All rows are made from the same 7 directions, up to rounding. Whole rows:
In the rows, zero is written as 128.
[[110  91 127  79 114 142 133 135 151  91 113  83 136 108 112 137 100 163
  131]
 [123 106 143 108 176 129 120 127 136 136 159 206 105 153 172 200 149 158
  133]
 [158 146 153 152 137 124 147 107 119 124  88 125 145 122 115  86 121 104
  142]
 [128  99 158  92 149 135 154 155  92 117 112 155 126 143 157 141 126 151
  132]
 [130 144 130 136 138 164 154 117 153 130 100 112 147 124 164 104 141 113
  114]
 [160 120 130 123 143 124 126 145 114 110 129  91 120 120 156 154 124  89
  104]
 [124 171  87 159  86 164 155 108 127 183  83  92 187 112 121  51 135 111
   99]
 [126 138 162 146 141 114 126 143 137  83 143 123  88 139 133 112 135 103
  151]
 [152 119 122 116 117 127 145  99  94 167  76 143 183 114  93 109 104 153
  129]
 [ 91 133 154 129 105 126 145 140 123 107 117 138 119 138  94  67 123 156
  166]]

Rows cut short, each followed by the rest of it:
[120 145  98 136 125 164 134 104 169 156 120 117 153 119 153 126] -> [144 126 103]
[152 121 103 116 140 149 131  95 143 162 105 128 168 112 144 159] -> [125 134 101]
[177 134 126 141 153 124 131 107 108 155 107 138 151 122 145 148] -> [128  99 109]
[130 122  88 120 114 126 115 128 102 180 141 145 149 128 128 159] -> [130 141 101]
[153 124 115 109 140 172 160 118 137 140  80  85 172 108 175 130] -> [126 111  86]
[153 149 144 161 161 122 119 121 149 110 144 127 101 133 161 142] -> [147  78 125]
[137 133 165 133 143 132 155 112 122 118  89 153 140 132 121  90] -> [123 136 155]
[107 158  81 149  76 140 134 141 100 181 125 105 157 126 116  78] -> [137 120 101]
[ 98 143 118 133 112 154 135 145 161 109 137  85 117 126 149 103] -> [142 115 117]
[ 56 147 127 127  90 167 161 158 144 121 124 116 125 143 137  52] -> [147 156 137]
[106 116  98 100  85 143 147 124  97 176  93 133 182 119  92  97] -> [109 181 121]
[124 132 164 126 134 138 165 149  98 114  97 138 129 142 143  82] -> [131 127 142]
[ 96 169 119 175 119 133 108 102 199 120 161 129 102 130 117 101] -> [153 115 147]
[150 157 148 172 156 119 117  90 169 116 132 145 113 128 127 123] -> [141  95 147]
[105 148 153 152 124 126 137 100 151 125 115 170 127 137  93  77] -> [132 153 174]
[120 141 110 147 130 129 104  92 182 136 148 138 124 121 115 144] -> [136 133 135]
[163 139 106 138 150 151 126 101 159 145 117 102 149 111 168 158] -> [138  92  91]
[133 106 144  96 165 163 154 100 155 133  93 162 155 127 163 153] -> [129 164 128]
[130 143 166 148 122 124 142  98 162  82  88 104 131 113  79  59] -> [108 124 174]
[146 136 153 141 147 128 143  90 134 136  93 165 148 128 114 106] -> [124 137 152]
[144 149 141 161 125 103 125 120 100 141 123 151 127 135 101  98] -> [128 111 146]
[122 155 134 150 108 137 149 165 106 112 120  79 119 132 146  68] -> [138  84 116]
[122 137 140 130 156 166 151  94 180 130 103 151 144 128 161 122] -> [144 141 132]
[171 123 115 127 104 108 129 114  86 144  87  86 169 100  79 108] -> [ 91 112 118]
[115 122 107 121 115 125 113 124 135 143 143 133 131 125 113 144] -> [126 147 125]
[113 160 105 173 108  98  89 137 129 143 187 137  92 140 109 128] -> [148 101 130]
[133 140 143 126 138 168 176 148 116 125  87 103 147 132 184  88] -> [142 104 106]
[103 139 125 146 100 100 109 125 119 137 149 154 116 136  73 102] -> [124 149 158]
[187  66 167  71 180 125 128  73 171  70  74 108 151  89 109 194] -> [ 75 153 148]
[ 82 100 116  90 117 145 125  83 176 148 119 183 156 123  85 142] -> [114 227 159]
[ 96 149 144 147 128 138 137 131 151 117 137 148 109 144 135  93] -> [148 134 149]
[ 96 110 134  96 125 169 142  80 224  90  92 101 152 101 103 111] -> [108 182 154]
[132 126 119 134 105 107 100 103 164  98 131  79 125 100  67 121] -> [100 124 145]
[172 123 140 137 121  80 119 153  49 127 125 116 122 128  99 125] -> [107  92 128]
[144 120 151 118 136 126 153 144  82 129 100 138 139 135 137 112] -> [122 126 130]
[104 138 103 118  93 167 155 147 133 132 103  66 155 115 142  80] -> [129 124 100]
[163 142 120 139 133 142 151 133  90 158  96 110 159 124 161 113] -> [133  90  93]
[151 133 140 133 118 128 148 115 115 120  81  96 155 111 102  83] -> [107 115 134]
[151 125 143 129 147 117 138 135  82 148 118 166 134 142 143 137] -> [132 124 126]
[122 138 135 139 149 140 127 109 167 124 136 149 119 133 147 137] -> [144 129 135]
[127 114 170 119 161 113 135 160  95 107 146 178  91 158 158 149] -> [141 132 146]
[ 49 130 135 112  97 157 149 153 157 106 136 131 113 143 123  75] -> [139 179 154]
[143 130 137 123 144 152 157 119 121 141  91 134 155 127 156 116] -> [132 126 117]
[ 98 131 162 117 141 167 169 137 156  97 102 131 125 139 163  87] -> [141 144 144]
[166 140 138 147 129 114 144 102  84 162  82 151 166 124 100  94] -> [115 119 135]
[142  95 115  90 126 125 127 124 104 145 112 132 155 117 116 163] -> [105 157 117]
[139 138  87 148 116 109  80 134 152 122 182  75 101 114 127 172] -> [132  82  99]
[114 122 134 121 131 134 131 101 151 134 117 162 140 128 109 125] -> [124 166 150]
[141 126 132 126 132 129 128 154 127  95 135  76 110 122 152 135] -> [127  90 110]
[166 140 127 138 146 142 147 142  99 140 110 104 141 127 180 130] -> [139  77  91]
